All rows are made from the same 13 directions, up to rounding. Whole rows:
[[  -5   -2  -11    1    9  -22   31   18   21   21   10  -27   24   17
   -10  -10  -66  -13   20    4  -49   24   17  -22    2    5   26  -12
    24]
 [  14   14    5   18 -100   32  -44    1   30  -23    5  -17  -32    7
   -27  -25   37   12   12  -21   -9  -20   23   92  -15   33  -22  -20
    22]
 [  -1   15    7   -9  -89   -4    2  -91  -12  -12  -28  -16  -22  -45
   -46   -9  -46   22    4  -45  -18  -27   -4   -3  -45  -21  -75  -18
    13]
 [  -9  -13   -5    5  -34   24   30   -2   27   -4   35   14   11    3
    -3   -4    6   -5   -3  -57    3  -20   -4   -5   10  -13  -22  -22
    -2]
 [ -62    0  -11   34  -17  -11   26    1   20   59  -10    8  -10   33
    -2    6  -25  -23   13    7   -8   -2  -18    6   -1   44   61  -11
    10]
 [ -24   -3  -14   13  -43  -12   13  -37  -25   18  -28   10   -7  -27
     3   10   35   -5   -7  -20   27  -25  -39   21  -14    5  -20    2
    -3]
 [   4   51   24  -25  -11  -15    0   37   11    9  -26   27   16   12
     5  -14    3   11   -8   -7  -16    4   -2   63  -17   50   29   36
    11]
 [   6   23   45    6    5    4  -28    5  -20   -3   31  -39   -9   32
    19    1  -40   35   -4   24   -1   25   11   25    5   -5  -37    7
     5]
 [ -18  -12   20  -24   -3    7   25  -35   23   18   16    5   -2   35
    10   49  -28   -3  -21   25  -39    1   19   -8   48   35   24  -32
    15]
 [   7   -6   15   -5    5   -1   13    4   15  -14   11   12   23   -3
    17   -2    1   -2   -5  -10   -4   14    4   15   11  -10   -6    8
    -5]
 [   8  -19  -15   17  -42  -23   23   41  -26  -16   -6   -2  -39  -43
     1   16    6  -10  -23  -21    2   31    8  103  -38   12   -7   54
    33]
 [ -30  -39    4   35   -8   12   27  -24   15   25   34  -13   12   38
    25   16  -19   -9   -2   -8    5    4  -18  -24   35  -14  -10  -45
     1]
 [  29  -74  -54    8    5   -5   56   55   39  -23    2   23   16  -47
   -18   -3   -9  -39  -24  -75  -24   15   24  -28   -7  -40   26    7
    22]
 [   4   -4   18  -10    3   51   -3   -3   25  -27   48   21  -32   52
    -4   14    1    3    3   11    2   -4   16    4   20   17   -9  -32
    -4]
 [ -36    8  -11   11  -61   -7    7  -14   45    8   -3    1   -7  -50
   -40  -19  -19  -18   22  -32  -32   -9   39   22  -18    8   35   16
     1]
 [  20   -4   -4  -31  -56    1   -9  -37   44  -18  -48   37   36  -45
    -6   -5   75  -10  -15  -29  -19  -37    7   32   19   18   12  -10
    -3]
 [  10    5    3   13  -49  -16   13   45   18   26  -23   -4   29   12
     6  -21  -17   12  -31  -68  -19   -3  -13   39  -14   15    2    5
    36]]

Rows cut short, each followed by the rest of it:
[ -2 -11  12 -17  -8  -6   9   2   0  14  35 -32  16 -22  16  35 -10  13
 -39 -16 -26  -3  37  -6] : [ 46 -11  -5   6   9]
[ 16 -23   7  20  22   2  -1   1 -24 -10  11 -26 -22  40  11  10 -41   6
   2  33   2  35  -9  -1] : [ -6 -11 -27 -18  18]
[ 11  59  -4 -45   4  22  31  56  39   6  72  -8  59  34 -17 -41 -18  10
  31 -54 -35 -30  19 -38] : [ 19   7  -9 -20  -1]
[-15  11   8  12 -71 -17  12 -23  35 -22   5  -3  22 -62 -11 -32   2 -14
  33 -27 -20  14  25  75] : [-19 -11 -13  29  -6]
[ 11  16   3  -7  15  16  26  49   9 -14  26  23 -12  43  -9 -15 -32  -1
  11 -16  -3  16  -5  14] : [-25  16  -1   4  12]
[  3  29  30 -39  14  12  20 -11   7   3 -20  54  -7  64   7  19 -15   8
 -14  17 -10  -3 -27  15] : [ -1  57  13 -15  10]
[ -6  39  41 -19  61 -16 -29   8  -6  19 -25   4   2  26   6   0 -53  23
  -8  46 -13  21  12 -30] : [-3 16 39 27 -8]
[-54  17  10  17 -28 -18 -53 -28   7  23 -21 -18 -39 -78 -23  11   7   1
  -1  27  -5  -8  58  22] : [ -2   8  59  54 -22]
[ 19   7  -1 -15  20 -36  16 -12   2   0 -25  -7  76 -22  21 -25   3  -5
  15  -1 -14  10 -19 -20] : [  9 -26 -12   3  -9]
[ 14   2 -23  -7 -19  12  -9   6 -22   3  25 -36  -7  -1 -12   5  22  10
  -1 -12   2 -29   4 -15] : [ 11  -5 -31 -23  10]
[ 20 -82  13  83 -16   5  13  60  33 -30  18   3  16   0  38 -30 -24  -8
 -30 -74  25  61  -6  49] : [-16 -68 -27  17  14]
[-63   2 -34  17  -9 -48  10  -8 -21  68 -11 -35  18 -70   8  23  29 -21
  -2   8   1 -21   7 -14] : [ 25   4  55  34 -13]
[-59  50  31  -6 -13  12 -29 -33  -7  16  43  -5 -15 -44  -1   9  22  18
  10   7  26 -29  29   3] : [ 18  -5   1  39 -50]
[-40 -49 -40  60 -19 -18  17 -29  -5  22 -18 -12 -14  -8   8   7  21 -44
  32  34  18  14 -29  18] : [ -2   3  25 -19   1]
[ 61 -42 -38 -23  38  15  15  23 -25 -37  47 -35  12  21  15  24  42 -12
   4  31  -6   6   5 -22] : [ 43 -17 -39 -45  17]
[ 35 -42 -24  14  34  21 -11  22   6 -49  11   7 -21  -2 -10 -12  17 -19
  17  16  15  22  12 -14] : [-11 -31  -5  -8  -5]
[ 37  14  47 -37  16 -14 -58 -63  13 -24 -37 -18  56 -16  25  -4  25  24
  -4  56 -25   5  21  -9] : [ 46 -13 -13 -12 -20]
[ -9 -14 -23  -5   1   5   0  11 -20  28  10 -26 -46   3 -23  40 -26   5
 -30   1 -16 -17  24 -37] : [  9  15  21 -11  25]
[-11  29  21 -63  29 -11  49  -3  16   5  37  25  53 -19  21  26  -1  -3
 -11  -8 -29  -5  22 -15] : [ 46   8  14  23 -18]
[-20   1  -5  15  31   8  61  25 -43  14  47  17  -4  61  37  15  -3  -8
  10  -2  46  12 -67   9] : [ -6   5 -38  -7  -2]
[ -3  -4  -6   6 -10  47 -11 -33   7 -21  19  15 -50  38 -29  -1   1  -2
  26  12  17 -20  -8 -23] : [-13   7 -21 -46  -7]
[ 23   4   3  -2   7  20 -18   5  10 -38  30 -13 -11  -2 -20 -23 -15   5
  27   6  -5  12  27  -8] : [-12 -25 -25  -4  -7]
[  5  11  10   7  32   5 -23  17  22  -5   2 -11 -14  38 -18 -22 -53   0
  30  41 -24  29  25 -17] : [-12  10  32  -8   5]
[  7 -11  -8 -10  29 -32  22  37 -39  20   2 -14  26 -12  46  35  35  -3
 -34  14   8  13 -12  27] : [31  7  8 29 10]
[  6  29  -4 -15 -28 -11  23   9 -13 -19  16   1  13 -37  -6 -18  12   0
  18 -29   3  -1  -3  44] : [-25  -7 -37  30  -3]
[  2   2 -25 -10   5  -5  65   8  -5 -27  30  12 -18  14 -20  -4 -40 -32
  51  18 -19  34  -6  28] : [-36  14 -13  -1  16]
[-16 -22   4  18  -2   5  -5  21 -23  23  39 -50 -67  12 -15  45 -76  18
 -37   5 -21  18  45 -13] : [ 4  0  6  4 34]
[ 15   2   5   2  -5  26 -45  19  33 -17  30 -39 -33  22 -33  -9 -33   8
  18  31 -40  12  67  -1] : [ 10  12  24 -19  16]
[ 16  32  17 -10   9 -18 -35  10 -18   7   5 -43  46 -23  18 -21  15  28
  -2   0   1  -7   9  -8] : [ 17 -25 -25  18 -13]
[  4  17  -7 -14  33  -7   9  63  11  -3  26   1  13 -28 -13 -17 -21  -1
   0 -28 -12   9  36 -19] : [ -9 -17  27  43  -6]
[  7 -12 -21 -41  -6  -6  37 -16  43 -46  10  26 -10 -72 -47   6 -25 -35
  23  -1 -55  17  69   1] : [-10  -5  32  25  -1]
[ 30 -14  30   4   3   4   3  13  50 -28  -7  17  35  35  15 -27 -29  -2
   5  -4 -28  39   7  27] : [  3  -2   3 -13  12]
[ 10  17 -23 -22 -10  -6  -9  25   8  -2   2 -10   6 -23 -13  -2  42 -11
  11  13 -19 -14  27  26] : [11 28 29 11  5]
[-11 -26 -12  34 -31 -10  26  29  26  24   3 -13  15  10   3 -10 -26 -12
  -7 -39 -18  12  -1  16] : [-1  1 17 -9 26]
[ -7   7 -13   3 -27  -5   4   4  -5  18  11 -26  12  -6  -1  -2  11   2
   2 -14  -6 -16  -1   6] : [ 9  5 -8 -9  8]
[-42 -10 -50  19   1  -9  12  22 -39  48   7 -22 -55 -16 -22  36   3 -16
  -9   6  13 -22   2 -24] : [-7 20 40 10 12]
[-40  -3  14  36 -35  12  28  14  -8  20  56  -3   2  10  34   8  15   4
 -10 -43  38  -4 -24  44] : [ 12  -9 -33  10  -9]
[-14  -1  31  -9  16  12   2 -15  21 -14  19  29   6 -14  12   9  -4   3
 -11  -6   7   7  18  -6] : [ 17 -17   5  19 -26]
[ -8   0  34   4   9  -5 -32 -28 -26   1  -6 -16 -29   4  21  32  -6  17
 -19  54   8  20  10  28] : [13  9 -4 14 -2]
[  7  -3  -1   1   5   7  -2  25 -13  14  26 -21  15  15  19   8  17  13
 -20 -17  10 -13  -5 -12] : [ 26  -8 -16 -10   3]
[-50  13 -22  -7   5 -31  45 -10  -8  44  13 -16  -7  -7  -9  28 -35 -27
  24  37 -32   8  11  -3] : [ 8 36 48  9  9]
[ 17 -24 -48 -10 -11   5  45  15  32   2  20  -8  40  13 -15 -13   9 -29
  22 -30 -32 -17  -2 -37] : [ 20  -1   4 -51  18]
[ 15 -40   9  12   4   6 -43 -57  -1 -29 -67  26 -48  -2  -4  22  20  -8
 -12  59  11  15  -3  14] : [-10  10  16 -13   0]
[ 29   3   5 -16  12   0 -20  -3  -2 -10 -18 -10   6   3 -10  -8 -16  16
  -9   0 -13  -2   8 -29] : [ -3 -11 -11 -10   6]
[-30   1  15 -15 -29  -7  31 -48   4  21  38 -25  22  -6  17  34 -13   0
  -3   6 -27  -6  13   5] : [ 46   6 -16 -18   1]
[ 20   2   0 -14 -20  11  -9 -19  24 -26 -19  17  -1 -14 -27 -18  -5   2
   6 -19 -15 -10  12  -8] : [-18  -6  -8 -10   1]
[  5  19   7   4 -14  41 -42 -54  19 -32  -9  15 -32  50 -28 -28  20  -3
  59  54  12 -14 -14   2] : [-16  24 -14 -54 -17]
[  5   1  -2  23   2 -19 -35  26 -28  30 -22 -33  22  -8  27  -7  35  18
 -26  -7  25 -11 -19   2] : [ 11 -11  -2  12   1]
[ 17  -8  -1  15  -9   6   3   5  19 -20 -36  30 -17  31 -17 -25 -24 -10
  15  -1  -4  20 -19  22] : [-43  15   5 -12  17]
[ -9  20  -2 -14   7 -17  -2   1 -13  12   5 -25 -10 -17 -14   9 -26   2
   8  25 -23   6  26  -4] : [-1 10 16 17  6]
[ 34 -45  -7  -8 -37  49  -9  23  35 -36  16  29 -38  15  -7  29  52  -3
 -45 -31  -4 -18  29  41] : [ 25  23   5 -26  23]
[ -8   6   1   1  -4  -7 -10  -5 -25  20 -32   5 -27   1  -5  16  -5  12
 -26  -2  11 -12 -15  -3] : [-16  15   6   9   9]
[ 46 -22  11 -15 -12  -9  -6 -11 -20 -30 -13 -13  19 -30  18  10  14  19
 -37 -22  -1   6   0  15] : [  7 -33 -54   5  11]
[ -1 -37   3  34  44  15 -29  17 -15   0  15 -12 -19   7  18   9   0   8
 -22   6  36  11   1 -43] : [ 13 -41  -1   1 -16]
[-17 -26 -10  10  -4 -20  30 -64 -29  -2 -10 -13 -26 -28 -12  23 -50 -12
  11  19  -5  19  -9 -24] : [-20 -26 -28  -5   4]
[ -5 -11 -23 -18  18  -4  21 -43 -28  32 -37   6 -21  48  -8  39 -14  -7
  -8  38  -9 -20 -40 -54] : [  6  37  11 -53  21]
[-35  29  17   4   2   8 -12   6  -7  29  22   3   5  16  25   9  37   9
  -2  10  27 -20 -12  16] : [ 26  22  13   9 -21]
[-39 -13   7  25  11 -11  41  12 -53  53  34 -14   9  18  51  39  -6  14
 -45 -34  44  -7 -50 -15] : [ 23 -18 -32   8  -1]
[ 37  38 -30 -31   7  -7  16  23 -29 -32   7  -5   5   6 -16 -26  28 -11
  52  27  -2   2 -18  34] : [-32  20 -30   2   7]
[-25  30   2 -25 -40  -5  22 -49   5  -1  13  -4 -11 -34 -32   4 -30  -2
  24  -4 -28 -12  22   5] : [-12   8 -13   5  -3]
[ -3 -22 -10  -5  31 -10 -23 -27   9 -17 -25  12   0 -69 -12   3  18 -14
  -1  16   4   0  31 -44] : [  5 -36  30  26 -31]
[ 10  -4   3   5 -25   9 -28 -37  23 -21 -43  21 -13  -3 -21 -18  12  -4
  14  11  -3  -5  -2  11] : [-20   8   5 -16  -3]
[-31 -12 -34 -15 -23   3  80 -29 -22  15  58  -4   0  -7   1  39   8 -24
  12 -20   1 -24 -21 -13] : [ 22   2 -35 -26   3]
[ 11 -51  10  49 -17  15 -21 -20  45 -41 -14  19  19 -37   1 -44   3  -7
   4 -48  24  16   2 -13] : [-16 -74 -23  -2 -26]
[-49  20  36   1 -41 -20  23 -80  34  28  -5  -6  36  16  15   3 -35 -10
  34  35 -38  12  -5  28] : [ 25  29  10 -24  -5]
[ 49  28   8 -45 -26  -9 -13  19  31 -15  -3 -33  36  -7 -25 -22 -28  19
  -2 -17 -71  -2  50   8] : [ 8 12 -4 -9 31]
[  2 -15  -1  -1  10   0  15   0  14   9  13  -9  22  21  11   7 -11  -5
  -2   3 -16   5   1 -20] : [ 26  -1   5 -24   7]
[-42  16  12  -1   9 -25  53 -14  20  26  10   9  19  27  10   6 -55 -25
  34  35 -34  34  -5  19] : [ 4 34 37  2  5]
[  2  14 -45   0 -13 -56  67  30 -26  -2  -7  -6  41 -36  11 -22  24 -42
  51   8  -8  30 -34  77] : [-32  16  -5  35  15]
[  2 -20 -16  11  -5  -3 -26 -25 -47  37 -38 -34 -43  26  -8  37 -11  19
 -37  20   6 -23 -22 -41] : [  1  14  -7 -37  28]
[ 38  31  -5 -38   4 -19  -2 -21  -2 -23 -30  -5  43 -10  -9 -29  11   0
  34  22 -24  -1  -9   0] : [-10   3 -21  -9   0]
[  7  22  18 -29   6   6 -23 -45  44  -9 -24  12  30  -5 -25 -26 -24   6
  20   7 -33 -14  23 -55] : [  7  -7  16 -22 -18]
[ 13 -17 -19 -15  12  22  10 -14 -13 -18  22   6 -14  14   1  23  37 -10
   5  20  12 -15  -9 -14] : [ 19   4 -18 -30  -4]
[ 18 -46  -5   8   5 -22  36  -3 -34   6 -17  -8   0  20  35  41 -11  -5
 -37  10  -2  28 -32  23] : [ 10   3 -22 -12  34]
[ 11  31  23 -36 -25   5 -22  -5  12 -16  13  -4   6 -23  -2   7  27  15
  -7   7 -21 -11  39  44] : [21 21 -1 18 -3]
[ 23 -22  21 -26  27  27  -3  -5   0 -29  24  14 -31  19   6  41 -11  10
 -33  19  -7  11  27  -8] : [25  1 -8 -8  5]
[ 18  21  12   0  31 -35 -19  23   0  17 -32 -23  64   3  23 -35 -10  11
   6  10 -12  17 -10 -14] : [  4 -13  11  13  -2]
[ -7 -38   8  62 -20  -6 -15  -6   8  13 -24 -16   7   3  10 -25 -35   8
 -14 -39  18  16 -22 -15] : [-19 -45 -18 -10   5]
[-23  28 -22 -27   1  18  69  55  17  22  72  19  21  16 -11  -2 -11 -10
   7 -68  -8 -30   1 -26] : [ 9 11  5  0  0]
[ 24  22 -15 -12   5 -14   3  31   7  -2 -37  14  22   5 -15 -35  -2  -3
  14 -14 -12  -1 -15   0] : [-31  13  13   6  11]
[ 25 -65  21  32 -47  34 -29 -25  21   2 -27  13  15  42  43  19  58  20
 -72 -49  29 -28 -38   9] : [ 45 -11 -34 -61  13]
[-12   8  32  17  21  -2 -15  -2  -2 -10 -19  22 -34  17   2  -4 -40   5
   5  32  11  37  -1  27] : [-32   9  15  28  -5]
[ -7  35  -7 -43 -21   2  36  -6 -15  10   2  28  -9  15  -5  25  24  -3
  -2   0  -7 -27 -19  33] : [ 0 55 -1 -3 11]
[ 12 -43 -35  -2  -4  11  -1  -1  11  -9  -2   6   1 -23   0  20  64 -22
 -12  -1   4 -21   9 -10] : [ 31  -3  18 -20  -1]
[ 12  19 -32 -14 -18  -3   3  12 -35 -20  13 -11 -20 -32 -14  -1  51  -9
  24  11  15 -13  -2  42] : [-19  11 -24  17   1]
